The groups are shells around one centre, one inside the other: the same stretched ball of 6 dimensions in 10 sizes.
Known rows, each followed by its group:
[ 36  -8  20   4  15   2  26 -51  27  -8 -22  13  26]  G
[  3   5   0  20   6   1 -21 -28  11   8   0  -1  -3]  U
[-14  10  -7   4  -6   0 -17   3  -9  13  15 -19  -6]  L
[ 29 -11  -6  -1  16 -17   1 -44  54 -22 -24  24  69]  F
[-19   5  -6   8  -8   8 -14  19 -22  11  21 -15 -38]  Y
[ 27 -18  12  -9   6   4  40 -15  14 -20  -4  13   4]  F
[  6 -11   8   3  -5  17  23  -1 -14   2  19  -2 -40]  V
[  6 -10   6 -16   2   3  30  18 -12  -2 -16   6  11]  N
[ 32  -5  16  -7  15  -8  26 -40  30 -14 -29  10  48]  Q
[  2  -5  -8  17   3   2 -18 -17  14  -2  10   6 -12]  Z
[-31   6 -13   3 -14  11 -17  39 -37  23  24 -19 -38]  Q
[ -8   5   0   9   7   0 -16   5  -9  11 -16  -1   0]  H
[  4  23  10  20  14 -12 -31 -39  20   0 -15 -15  12]  H
[-35   5 -32  12  -5  -6 -52  34 -11  14   9  -3  -4]  L
[  7   6   3  -1  10 -12  -5 -15  17  -8 -18  -2  31]  N
[ -5 -13   0  -9  -3  13  21  31 -30  15 -10   8  -8]  G
[-19  20   5  10   4  -7 -23  16 -14  -5   4 -24 -33]  U
[ 36  -5  31 -14   7   7  54 -39   7   2 -23  -1  31]  Z
[ 18 -11   2   2   0   8  15 -29  13   5   5   7  13]  Q
[-33  16 -17  13   2 -13 -50  32  -9  -3   5 -14 -20]  G
[-28   8 -23  15   2 -10 -50  25  -2   1   3  -3  -8]  N
[-10  -3  -3 -11   6  -6   4  38 -15  -4 -23   5  10]  H
[-21 -13 -33  -5 -13   1 -17  35  -7   7  22   7   3]  H
[ -3  -2   7   2  -1  12  11  12 -23  12  -1  -4 -24]  Y
[  1   5  -8  12   2  -7 -22 -23  21  -6  14  -7   5]  G
[-53  12 -28   4 -13   4 -45  70 -50  32  12 -18 -30]  F
[ 17 -20   2 -10   5   7  29   1   0   3 -22  22  25]  L
[ 25 -30   5 -16  -4  18  52  -5  -3   4  -1  20  12]  L
[ -3   3   2  13   3   3 -10  -6  -2  -1   8  -6 -25]  Y
[ 23 -17  12 -10   4  11  40 -12  -1   5 -16  15  17]  Y
[ 17   2  21   2  13   0  19 -19   4  -6 -23   1   5]  Y
[ -5  23  -6  34  13 -19 -61 -43  37 -12   6 -13  -1]  V
[ 39 -22   8 -10  10   2  39 -39  31  -9 -22  25  50]  L
[-62  19 -38  11 -10  -9 -72  70 -35  21  14 -20 -24]  F
[ -2   4  -2  -4   3 -10  -2   5   7 -14   1  -7   7]  F
[-28  10 -28  18  -2 -12 -57  14   7  -3  21  -9 -12]  G
[ -7  28  13  15  16 -17 -29 -13   7 -10 -18 -22  -3]  U
[ -3   4 -18   5  11 -23 -33  -6  33 -19 -11   6  39]  U
[-20  -4 -15  -7  -5   3  -7  39 -23  15  -5   2   4]  N
[  8   0 -13  10   7 -12 -24 -31  35  -5  -2   6  37]  Z
[-52  10 -32  11 -16   2 -52  61 -37  18  34 -19 -48]  Z
[ -8  14  -5   9  11 -16 -31  -3  12  -4 -18  -5  21]  Q
[ -9  -4  -1   0   2   5   1  25 -19   6  -9   3 -12]  Y
[-26  -6 -29   0  -6  -4 -27  43 -10   1  11   5  -4]  Q
[-34  19 -18  19   6 -12 -59  27 -11   9  -8 -10 -10]  V
[ 18 -21   7 -22  -6  14  53   5 -10   2   2   7   8]  H
[-35  32  -3  22  -4  -2 -50  13 -24  16  22 -39 -51]  V
[ 34  -9  23  -2  10   4  37 -41  20 -12 -11   6  12]  N
[ 38 -26  16 -16   6   9  59 -23  15 -13 -14  21  25]  Z
[  0 -19  -4 -17  -3   8  28  33 -18   2  -9  14   6]  Q
[ -4   2  19  -8 -10  20  33  17 -41  17  14 -22 -43]  V
[-37  24 -20  27  -5  -8 -66  13  -7   5  31 -27 -42]  H
[  3  22  15  21  13  -7 -24 -33  10   1 -11 -18  -7]  Z
[ 19 -14   8  -5  -5  16  33 -20  -3  13   6   3   4]  G
[  3 -23  12 -29 -12  27  65  45 -53  25  -8   5 -12]  F
[ 20   0   7   5  19 -15  -1 -30  35 -26 -23  10  29]  L
[ 34  -1  41   2  10  15  49 -42  -3  -1 -13  -6 -19]  V
[ 18   6  15   5  12  -2   7 -34  14   2 -20  -2  22]  N
[-48   9 -26  11  -7  -3 -50  65 -34   7  16 -12 -47]  U
[ -1   9  12   9  -6  15   5 -15 -19  23  16 -21 -29]  U

New rows. What belongs after each?
[  4  11  -5  17  19 -20 -37 -29  34 -10 -26   6  37]  V
[ -1  23  15  21  14  -5 -25 -25   2   6 -18 -16  -8]  F
[  6  -2   3  10  11  -2  -7 -12   8   0 -19   9   9]  Z
[-12   0  -7   5   9  -8 -17  24  -2 -13 -11   6  -8]  H
[-20  -8 -22  -2 -10   1 -12  35 -11  -5  25   0 -22]  F
[-23   2   1 -11  -4   6   8  55 -43  10  -8  -9 -22]  H
[-20   2 -25   1  -5 -10 -30  21   5  -4  16  -5   6]  U
[ -9   3  14  -7  -1   7  20  31 -33   0  -3 -13 -34]  V
[ 20 -15  -5 -13  10 -10  16 -11  28 -14 -26  22  58]  H
[  8 -26   2 -33 -10  19  60  35 -33  19 -13  13  21]  F
[  1   3  -7  20   9  -7 -30 -21  21  -7  -1   4   0]  G
[-58  21 -42  24  -4 -17 -92  50 -12   6  20 -16 -28]  V
[ 22 -24  21 -14  -3  27  63   4 -27  11  -6  12 -18]  V
[ 16  20  18  17  12  -9 -11 -54  26  -9  -2 -19   4]  H
[-14   8 -13  18  -1  -3 -36  -6   4   5  16  -9 -15]  Y
[ 30 -31   4 -17   3  12  50 -10   6   5 -22  31  40]  V
[-48  10 -33  11  -7  -6 -57  59 -27  14  12 -10 -24]  L
[ 21 -17   4 -11   8  -3  29  -7  18 -19 -14  17  26]  Z
[ -3  27  20  21  12  -6 -23 -26   1  -1  -5 -26 -25]  H
[-25  17  -3  12   7  -8 -35  27 -16   1 -11 -12 -20]  Z
[-38  14 -22   6  -5  -5 -44  42 -25  20   2 -15  -8]  Z
[ 29 -13   0   7  10  -2   7 -47  38  -8  -9  20  35]  H
[-54  17 -33  15  -7  -8 -68  59 -28  14  16 -17 -31]  Z
[ -6  -5 -10   5   6  -5 -14  12   3  -6  -8  10   3]  Y
[ 12 -11 -18   0   8 -15 -12 -20  40 -17  -8  19  50]  U
[ 13   5   3  19  18 -16 -23 -37  39 -27  -9   5   9]  U
[-22   2 -30  15  -6  -8 -47   9  12  -4  30  -4 -13]  U
[ -9  -8  -3   5  -6  15   3  19 -25  15  10   1 -33]  L
[  7 -14 -18  -4   4  -9  -5  -5  25  -9  -6  19  41]  L
[ 14 -12  -2   8  -6  12   9 -31  13   3  27   2 -12]  F
[-27  12 -13  -5  -4  -9 -22  39 -18   2   3 -17  -2]  F
[ 26 -19   2  -9  -2   8  34 -28  16   1   3  12  27]  Z
[-50  -9 -49   6 -16   2 -52  73 -29  15  29   5 -29]  F
[  2  -2   0   0  -9  14  10 -11 -12  24  14  -9  -4]  U
[-28   7 -30  17   2 -14 -58  20   9  -5  10   0  -4]  G
[ 14  13  15  16  17 -11 -13 -40  27 -16 -13  -6   5]  Q
[-18  -1  -1 -12 -15  17  18  38 -46  28  13 -17 -25]  H
[  5  12  18  15   9   4  -4 -22  -6   9 -11 -12 -17]  H
[  4  12  -2  18  10 -15 -30 -33  33 -22   9  -9  -1]  V
[ -6  16  -8   4  14 -25 -34  -4  24 -15 -22  -5  38]  F
[ 23  -1   6  -6  18 -18   7 -29  37 -21 -32  11  58]  U
[  5 -14  -3   0  -9  15  17  -2  -7   6  24   2 -21]  Z
[-14 -18 -10 -23 -13  16  29  55 -44  26  -4   6   1]  U
[  5 -17   1 -16   0   8  32  25 -17   3 -16  14  10]  N
[-27  21  -7  19   0  -3 -45  10 -14  15   7 -22 -24]  G
[-44  20 -27   8  -9  -9 -56  39 -21  19  16 -25  -9]  F
[-35  -2 -36   7 -19   6 -39  36 -20  24  37  -8 -20]  V
[ -5  -4 -13   2   6 -10 -15  12  10 -10  -9  10  15]  Y
[  8 -13  18 -15 -10  25  53  14 -37  18   8  -7 -28]  H
[  3   8  -9  27  15 -17 -45 -34  39 -18  -4   5  10]  U
[ 31 -15  17 -19  10   1  49 -16  11  -7 -32  15  44]  G
[-15  12 -10  20   5 -10 -42  -2   9  -9  11 -10 -20]  Q
[ 54 -16  17  -7  18  -7  39 -71  54 -18 -32  24  74]  F
[-27   4 -18  10  -2  -1 -34  33 -16   8   5  -3 -19]  Y
[  6 -30 -21  -9  -5   7  14  12   7   2   2  28  25]  U
[-25  -4 -30  10 -13   7 -33  20 -13  24  26  -2 -11]  V
